The first 10 rows are patterns. Each new row is the sum of 2 different patterns, raised or lowered, with some noise. Before adding, each is slid sideways (what falls off one end comes back at the other), maybe read backwards, and multiplied by a number that may be negative. Names go in the order of the patterns.
Some rows, each with the names of its patterns after it:
[  8.7  10.6   7.5  -3.6  17.0   0.4  -5.8  18.2  18.7  13.8  -0.7   9.8
   3.1   4.3 -16.6   3.7   8.6  12.5  -5.0  -8.0 -13.2  16.9  -6.9 -22.8
  10.5  16.5   6.2   1.6  15.8  11.6 -29.8  -6.1   4.4  -1.9]	Vage
[ 20.7  -4.9  -5.9  15.7 -14.1 -18.2 -20.8  14.3  -0.2  23.1   2.8   8.4
   3.5   9.5  -6.9 -13.8   3.2   7.8  12.3  -3.1  14.1  -4.2  17.0  14.1
  -3.2   7.6   8.9  18.1   0.6  19.5  -5.6  -7.9   5.0 -26.6]	Talu
[ 22.8  13.5   8.5  -9.8   2.7  -0.7  13.1   5.5 -31.8 -11.1   6.1 -14.2
   0.5  -1.6  -4.5 -22.9  -7.4 -13.6   3.2   2.0  24.4  16.8  23.3 -29.1
 -13.7  16.4 -12.4 -17.5  -7.8  34.2  -7.4  -4.5  12.7  -4.8]	sanar
[ 18.6   6.9 -11.3  -3.5   4.5   3.5 -11.7  -5.8 -32.6  16.3   7.5 -12.8
   9.8  16.0   1.7 -12.7  -1.2 -16.9 -44.4  -4.5   1.6  -4.3  -2.8 -26.8
   3.0  20.9 -20.8 -33.0   8.2  -9.0  28.1   4.2   1.4  -5.1]	Basor
[-14.2  -8.2   6.6  -1.6  10.5  -5.5   8.9   9.1   1.0   7.5 -11.7  -6.8
   8.4  15.1 -13.3  -8.4   3.2   4.4  -7.8  21.1  27.3   5.2  16.5  11.6
   6.2   2.5   2.1  -5.4  -9.8 -26.4   2.4  -5.6 -11.7 -10.8]	nifa
[  4.6   6.0 -25.7   7.2 -31.5  11.7  -4.0 -11.1  -6.0   1.0  18.2  27.9
 -23.5  -6.3   6.6 -11.2  -4.1  14.6 -18.7   4.1   6.1  11.5  18.4  -3.9
  18.6  -8.4  -1.1  13.3  14.2  -4.4   2.6 -10.8  -8.1   1.1]	tet
[ 20.4  -2.2   5.1  10.6  15.9   0.2 -15.9  34.1 -16.2 -26.1  15.2  15.1
  20.3  11.2  13.0 -24.9 -10.8  13.3   7.1   2.0  14.6  -0.6   4.5  -3.5
  18.5 -13.3 -25.3  19.1   0.9  -3.1  -6.0  -7.5  16.1 -25.0]	voze
[ 24.7  27.9   7.4  -7.9  21.7  -3.3  11.6  16.6 -11.9  11.6  27.1   3.7
   1.2  15.4  13.2   6.2 -20.2  16.4 -20.2 -10.8  -6.1 -21.0  17.7  12.4
   3.3   0.0 -12.6  13.3   7.9   5.6  -8.5  10.2   5.1   5.4]	nikef
[ -7.6  -6.7  21.1  -6.7   1.0 -12.6   9.9  10.7   3.2 -12.6 -14.5 -12.8
  -4.7  -7.5  -7.2  -9.5   3.9   0.2  -4.5  -2.0   2.5 -20.2  21.3   3.2
 -17.3   0.1  35.3  -4.0  12.2   6.4  16.1  17.6  -4.6   0.9]	lag
[  3.1  -4.0  -6.4  -6.1   2.6 -16.6  11.1   2.3 -12.8   7.9   6.1  -1.0
   8.6   0.4   4.5  11.4  -6.3   9.8   5.7   6.4  25.0  25.7 -10.2  -3.9
   7.0  -1.3  -8.1  -8.7   9.6 -31.0 -13.9  19.6   6.6  14.0]	Bifil

New rows. What belongs after each?
[  8.6  20.5   9.1   0.7 -11.7  16.1  11.9  10.7  25.1  -1.8   4.3  25.1
   0.3   6.1   6.3  15.5   8.5  -9.2  15.8  16.7  -9.6  18.6 -22.3 -35.5
  14.3  32.2  -2.9  -6.8   9.1 -25.2  16.2 -33.0   2.8  -4.9]	Talu tet
[-20.1 -27.3 -30.1 -35.3 -22.0 -15.6 -28.7 -34.1 -16.4 -23.0  -7.9 -17.3
 -19.4 -17.5 -51.3   3.5 -21.8 -43.3 -17.0  -0.2 -41.9   7.0  -4.8  -9.2
 -12.7 -33.9 -23.3 -20.0 -48.5  -1.0 -45.3 -17.3 -27.7 -13.7]	tet lag
[-18.1 -13.8   0.2  -9.3 -45.6   2.1  -8.8   5.3   4.1 -30.7   3.9  19.2
  -7.1 -33.4  17.0 -17.6  10.0   1.4 -28.0   8.0   4.1  -5.5  -1.9 -21.6
 -18.4 -21.8  -2.9 -10.7 -13.7   9.3   7.7 -13.1  11.2   1.5]	Talu Basor
[-16.0 -21.3  -6.6 -19.2  13.1   1.5 -12.5  17.7  -7.0 -17.2 -13.6  -1.4
  -9.9  21.8  10.7  -6.7  -7.4   6.9  -5.5 -20.8  16.4  25.5  10.8   8.2
  16.3  -1.3  11.8  10.1  -9.7  -4.2 -18.0  12.8  -6.8   2.6]	Talu nifa
[-23.8   2.5 -20.0  -7.1  -7.9  -4.3  -4.3 -19.4  -1.0 -31.2  -8.2   7.4
   3.5   0.2 -28.2  -1.0   2.5 -25.3  22.4  32.4  12.7  -2.3   4.3 -17.5
  -6.0 -11.2 -13.8 -22.6 -25.1   5.6 -14.0 -22.4 -25.3 -16.6]	Talu nifa
[-24.8 -16.6 -38.2 -21.8 -21.6 -34.0  -8.8  -8.6 -18.1 -19.3   2.5 -30.4
  -5.8 -24.0  -2.8 -17.4 -31.3 -13.1 -27.3 -28.7 -15.9 -21.3 -32.2 -20.7
  -3.6 -12.1   7.3 -42.6 -23.0 -21.7 -32.7 -10.8  -8.0  -7.0]	Talu lag
[-16.5  -9.0   2.0  -1.0 -17.7 -22.1 -29.7   0.6  -5.7   7.2  14.5   4.7
   9.1 -19.8 -11.2   2.8 -19.1 -22.1 -22.5 -23.3  -3.5 -14.0 -32.8 -16.1
 -19.9 -11.0  -6.2  -1.6   9.8  -2.4  -8.7  -3.0   2.9  -8.2]	Vage nifa
[ -8.6 -22.3 -16.6  -2.9  -8.3 -26.7 -23.6 -43.5   3.9 -24.6 -39.5 -22.9
 -29.9 -37.2  -5.6 -50.6 -34.9 -34.2 -32.0 -14.8 -28.2  -2.4  -2.9 -25.6
  -3.6   2.6 -31.2  -9.0 -12.1 -29.7 -37.7 -10.5   6.6 -32.8]	nifa tet
[  8.0 -14.1 -13.7   5.8  -6.4  -0.5 -31.9   7.7 -13.5 -32.0  -1.1 -10.3
   9.0 -14.8  10.4 -16.3 -17.6  29.8 -19.1   1.4  12.2 -20.2  12.0   9.6
  28.6 -27.8 -23.4 -11.7  -7.4 -15.3 -11.1 -19.0  13.3 -10.6]	Talu voze
[ 30.5   2.6  15.3  14.9  -1.7  -2.7  -1.5   8.5  10.2   6.5   7.5  26.5
  -9.4  15.1  -8.7 -25.8  -9.4  10.2  -8.0  -6.9  20.3 -11.2   9.3   8.1
 -13.6  -5.1   7.9  10.2   2.3   6.7   3.4  10.4   7.1  16.6]	Talu Bifil
[-30.6   8.0   5.2   8.7  -6.1   7.8   0.6   4.8  14.2  -2.3   9.5  -1.1
  -4.3   7.0 -21.5  20.3   4.3   1.0   6.1 -22.0 -23.9 -11.4   6.9   1.5
   0.7   2.4   8.5  -1.2   7.7 -21.4 -24.5  -4.2  -6.4   9.5]	Talu lag
[ -2.6  -0.8   9.9 -27.0  -4.6 -44.5   4.8  -3.8 -10.9 -17.9 -22.1  -7.6
   1.6   8.5  18.9  -7.5   1.4  21.1  -2.5  19.9  -4.0  -2.1  10.2   0.7
  -1.8 -11.7  -5.3   7.2 -12.7   2.5  45.0  16.6  14.8   6.6]	nifa tet
[  3.9   4.3  24.5  15.8   8.1  38.4  -2.4  -2.6   9.0   8.7  32.8  -2.3
   6.3   5.6  11.7   8.9  33.1  -0.7 -23.3  18.3  29.2  29.8   4.9  15.3
  55.9  -7.2  20.3  -7.7   8.6  11.9  28.2  26.9  28.1  19.8]	sanar tet
[ 27.6  -7.7   4.6   5.0  25.3  12.1  -4.5  -7.3  -1.1 -14.0  14.4  23.4
 -36.7  19.4   5.3   7.7 -10.5  17.0  50.6 -23.8  -1.3  -0.6   0.4  13.7
  42.5 -11.7   9.8  12.1  16.3  18.4  25.1  -7.0  47.9  28.0]	sanar tet
[-13.2   5.2  29.3  10.5   5.9  -3.3  10.0  -5.7  16.7  26.1   7.8   8.5
   7.3  16.5  14.6   8.6  21.2  -4.6  36.6  15.2 -16.7  -0.6  16.4  -5.1
   5.6   6.8   4.3  21.9  11.8  -2.4  -4.8   7.7  12.8  10.4]	Vage lag
[-31.0 -17.3 -30.7 -17.8 -19.4 -23.6 -33.6 -34.7 -37.6 -32.5 -31.5 -25.2
 -37.7 -32.2 -34.4  -8.4 -20.2 -11.8  -7.1  -4.4 -20.2  -5.2  -7.9 -43.4
  -8.2   2.7 -36.1 -29.0  -2.9 -13.7 -34.0 -29.9  -7.9 -38.8]	nifa Bifil
[-23.5   2.5 -11.6 -17.2 -15.0  -5.1 -15.6 -22.8  -6.8  -5.5 -15.7  -1.9
   7.3 -28.3   0.9   5.5   6.9   1.1 -16.9  19.6 -18.4  -8.7 -11.5 -14.4
 -20.4 -10.7  21.5 -54.8   3.7  26.9 -20.7 -46.9 -23.9 -27.0]	voze lag
[-10.3  27.4  22.8  30.1  25.0   8.9   5.9   3.3  11.9  18.6  42.1  22.6
  22.1  21.1  21.3  44.3  -3.7 -12.0  24.8   7.3  24.5   1.7   5.1  16.4
  -3.7  39.7  13.9   7.7  10.5  17.3   8.6  -8.0  40.0 -11.7]	voze lag
[-18.4   2.8  -0.2  20.9  -1.1  13.8 -30.1 -14.7   7.7  17.0   6.9   5.8
  -2.2  -2.1  -4.9  -2.4 -10.9 -31.2  31.8  14.5   8.6 -17.1  -1.1  16.8
 -36.0  37.6  -5.6  10.2  13.5  -2.0  -0.7 -26.5  22.2 -18.9]	Talu voze
[  5.2  25.4  23.3 -10.8  -3.1  -5.8  -4.3  16.4  23.9 -11.8  41.7   0.0
  20.3  20.2   2.0  -8.2  18.4  20.9  -1.3   6.5  -1.8  20.9   1.7  36.6
   9.7  22.7  17.5  -8.9  -1.1   8.8  28.5  13.6   6.2  16.4]	tet nikef
[ -6.0  -9.3  25.0  -5.1   3.7  17.6 -10.9 -29.7  -5.5  -7.6 -24.5 -13.5
  19.9   3.0  -6.0 -17.6 -15.7 -10.0 -30.4  -3.0 -31.0 -14.8  -7.0 -23.7
 -15.4 -16.9   6.4 -28.8 -38.1  -4.7  -0.3 -19.0 -17.9 -15.9]	Vage Bifil
[  0.7  22.9 -10.6 -11.3  31.9   1.6 -24.8   8.2  10.7  -4.4   7.7 -45.0
 -15.4   2.6  -5.0  25.9  12.2  21.8   7.5  11.5  29.3  -1.4 -18.8 -15.5
  11.3  18.3  15.1   3.0   6.9  50.3  -1.2  30.4   7.5  29.9]	Basor tet
[ -6.5  12.2  -2.8  10.6   5.2   2.0   2.9   9.1 -24.0  38.7  19.1   6.0
  29.6  -0.6 -12.7  19.0   4.5  11.9 -10.6 -11.1   6.7   0.5   7.0   5.0
  -5.1 -20.2  -7.8   1.7  20.6  -0.7   8.8  -3.0  -8.5  34.4]	tet nikef
[  6.1  -8.3  -3.9  -4.8 -11.3   0.1  -4.2 -29.1 -30.2 -15.1 -15.8 -14.6
   3.9 -27.9 -16.2 -16.8   5.9  -0.6  -0.5  -3.7  -3.8  14.4  20.1  20.0
   5.1 -12.1  13.7 -14.6 -23.3  -3.9   1.6 -11.0 -31.4  -6.2]	nifa nikef
[-49.8 -45.2  -7.4 -44.3  -1.4   0.0  -9.8 -27.8  -3.8  16.6 -24.2 -32.9
 -27.1  -3.3 -14.3 -18.2 -12.2 -17.3   9.2 -12.4  -1.2   5.2  11.3  -8.1
  -9.6 -43.2 -23.3  19.1 -12.3 -35.9 -21.5 -22.0  -9.5 -13.5]	Basor tet
[ 31.2 -43.7 -24.0  -0.3   1.5   0.0 -10.8  -4.1  -7.5  -4.2   0.8 -20.1
 -17.2 -12.1   9.1 -22.2 -23.3   6.5 -23.6 -17.7 -10.2   4.7 -23.1  -4.1
 -14.6 -28.1 -34.3  -4.5  11.0  -7.1   2.7   7.6 -35.7 -19.2]	tet voze
[-11.9 -18.9   3.6 -12.6 -12.5  14.6 -22.6 -13.5 -13.4  -8.5  20.0   2.8
  21.4  16.7  19.6   2.3  31.6  30.0  -9.7  17.3  -0.8   4.6  -1.9  14.2
  -5.9 -10.1   0.1   8.9   8.2   8.6  27.6  -4.1  20.8 -20.4]	Talu nifa
[ 28.0  -3.1  18.7 -11.8   1.2 -11.8  28.3   1.9  37.3  21.6  25.4  34.0
  32.8  16.0  12.9  41.6  14.3  28.5  44.7   6.5  30.5  -3.3   7.3 -12.5
   4.0 -18.5  29.7  36.0 -11.3  33.0  24.2  18.4 -19.3  38.1]	Talu sanar
[35.6 38.7  7.7 26.1 17.1 33.5 45.5 35.5  8.1 31.8 24.3  9.0 48.6  7.1
 29.7 33.8 -8.0 22.8  1.7  8.5 12.0 26.4 20.0 11.3 40.9 -0.8 -0.3 18.4
  8.2 12.1 32.7 32.5 10.5 11.2]	Talu Bifil
[ -6.5   2.2 -28.5  -2.4  -1.2 -26.3 -20.5 -21.5  -6.4 -22.3 -16.8 -12.3
 -32.7 -28.7 -13.3 -31.3 -11.8 -23.3 -27.9 -28.9 -17.9 -16.3 -16.8 -20.5
  -1.5 -14.9 -32.9  -2.9  13.1 -18.1 -10.9 -20.2  14.8   4.9]	nikef lag
[-33.0 -17.3 -21.6 -15.2  -1.9 -32.6 -15.8   1.6   5.0  -0.6 -19.1  13.0
  12.9 -26.5 -10.2  -7.7 -14.2  -6.4 -24.7  13.5  13.9   3.0  -5.9 -14.1
 -12.1 -23.1  -4.6 -17.2  -1.5 -17.1 -23.3 -21.3 -13.5   2.5]	Vage nikef
[ -9.1 -15.2 -17.5  -6.6 -42.1   1.7 -32.6 -27.2 -20.8 -10.6  -7.5 -11.9
  -2.6  -5.4 -25.9  -9.7   1.4 -21.1   0.8 -21.9 -27.9 -18.5 -26.8   5.9
 -32.9 -18.7  -6.4 -25.3   0.2  10.1 -42.3 -40.4  -3.8  -2.2]	nifa tet
[-16.2 -49.8  14.6 -23.2 -32.7 -15.9 -31.4  -1.8 -33.5  -9.3 -44.9  -7.5
  -7.5 -15.5  -3.2 -30.9   6.9  -8.8 -15.1  -5.9 -15.7 -19.5 -37.6   5.7
 -11.2 -12.5  17.3  -0.9  -4.8 -25.0 -38.1 -35.2 -23.3  11.0]	voze nikef
[22.3 18.7 37.6 20.9 46.6  1.6  7.3 21.5 41.8  1.1 30.9 31.1 29.4 12.1
 19.7 25.1  7.1 17.3 22.7 14.9  2.9 10.9 14.0 -0.2 34.9 19.9 19.3 16.0
 48.1 20.9 -8.3 11.6 28.1 17.7]	Vage lag
[52.2 31.8 28.6 22.0 38.9 39.9 18.2  3.1 21.6 -3.0 24.3  7.1  2.8 20.1
 32.3 26.8 19.1 -2.1 14.1 11.9 15.7  3.6 18.6 12.4 22.9 33.3 31.8 19.3
 12.8 14.7 30.3 27.4 14.1  7.9]	nikef lag
[-4.9 38.8 13.9 -1.3 18.4 29.9  4.5 12.6 44.4  8.6  4.2 29.9 29.7 21.7
 28.1 17.5 11.5 35.1 41.6 26.7 12.8 22.7 -3.9 11.1 19.2 26.8  4.9 -5.9
 19.5  0.4 35.5 -9.3 -1.8 -2.1]	tet nikef
[ -3.0  15.8 -15.4   8.6  -8.5   1.8 -19.3  -3.1   7.1 -20.5  12.9  -7.8
  -4.1 -14.1   2.1 -18.0 -20.0  -4.3   0.0 -18.0 -29.0   8.2 -22.7  -4.9
 -35.3 -30.4 -25.6   9.2  -8.4   5.5   8.2 -32.4   3.6  -9.8]	Talu nifa
[  8.3  36.3  34.2  52.7  12.4  20.4  21.5  43.8  28.5   9.6  44.0   3.4
 -12.1  35.5  -3.3  33.1  22.2  21.2  -0.7  27.5  31.9  33.9  14.8   1.1
  36.6  32.0  50.8  -4.2  38.7  72.8  20.4   8.4   1.3  26.0]	sanar nikef
[  3.9  -7.6  -0.5 -23.8  -3.9  23.7 -22.1 -29.1   4.0 -24.4   4.8  12.0
   5.6  -7.9  18.1  13.9  -1.0  -7.6  29.4  15.1 -22.5  -7.5 -35.9  13.1
  12.2  -3.3  14.4  12.9  15.9 -16.8  -1.1  -1.8 -40.3  -6.7]	Basor Bifil
[-14.2 -29.3 -21.9  -9.6 -19.9  -9.1  -8.4 -36.2 -30.9  12.2  -9.6 -24.7
  -3.5 -15.4 -22.6  -2.6   5.0 -29.8 -17.5  -5.9 -17.2 -10.0  -2.6 -25.5
 -11.3   2.5 -21.8  -9.9 -11.5  -0.3 -12.5 -12.1 -39.6 -31.0]	Basor Bifil
[  3.7  20.3  20.3  22.4  16.9  -1.8   6.1   6.4   8.0  17.5   4.6  21.8
 -18.4   7.1  17.1  31.0  14.4  36.8  33.2  24.7 -14.5   1.6  34.6 -12.8
  -8.3   4.3  51.1  14.3 -11.3  16.2  -4.0  15.5  34.6   1.9]	sanar nikef
[  7.0   3.7 -22.2 -20.2   1.8  -7.8   4.9 -27.1 -17.1  -6.9 -40.5  -0.4
 -19.1 -28.0 -24.9 -24.4 -44.5  13.1   3.1   3.7  -8.0  -8.9 -38.9 -14.1
 -30.4 -16.5 -49.8 -15.4  13.8 -19.6 -25.2 -15.0 -15.9  -2.3]	sanar tet
[ 12.6   8.6  16.9   8.2   9.0  25.0  -2.1  27.3   4.0  16.8  11.2   5.8
 -10.4 -15.5 -18.6  -2.3 -23.2 -17.5   4.6   4.0   0.9   8.7  13.4  -5.2
 -16.9  26.6  17.4 -14.2   4.0  23.9  -4.0  19.1   0.6  18.2]	nifa lag
[-14.9  10.5   7.6  19.0  10.2 -25.0  -1.1 -15.0  42.0  12.4  32.0   9.5
  30.0  18.6  11.3   1.6   0.3  14.7   9.1  16.7 -15.0  33.1  11.0  16.9
  29.3  18.4  18.4  10.2  25.5   0.1  -3.3   1.4   4.6  12.7]	Talu Basor
[ 11.6 -28.1  -8.5  -7.5 -26.7 -19.8 -30.0 -20.6 -51.9 -28.3 -23.9 -11.1
 -16.0 -26.2  -2.4   5.8 -34.8 -47.3  17.9 -27.2  41.7 -19.1  -7.7  -7.1
  10.1  -6.9 -39.2 -39.7  12.3  -3.3 -28.9  -7.9 -38.4 -10.9]	Basor tet
[-34.6 -28.5 -32.8 -17.8  -8.1  -7.4 -16.3 -25.5 -47.4 -34.9 -23.3 -15.6
 -15.8 -32.1  -2.9  -1.7 -36.9 -47.3 -23.1 -33.7 -32.6 -46.3  -3.6 -12.2
 -31.7 -27.0 -45.1 -32.1 -44.0 -13.5 -30.4 -24.3   7.5 -55.2]	Vage Talu
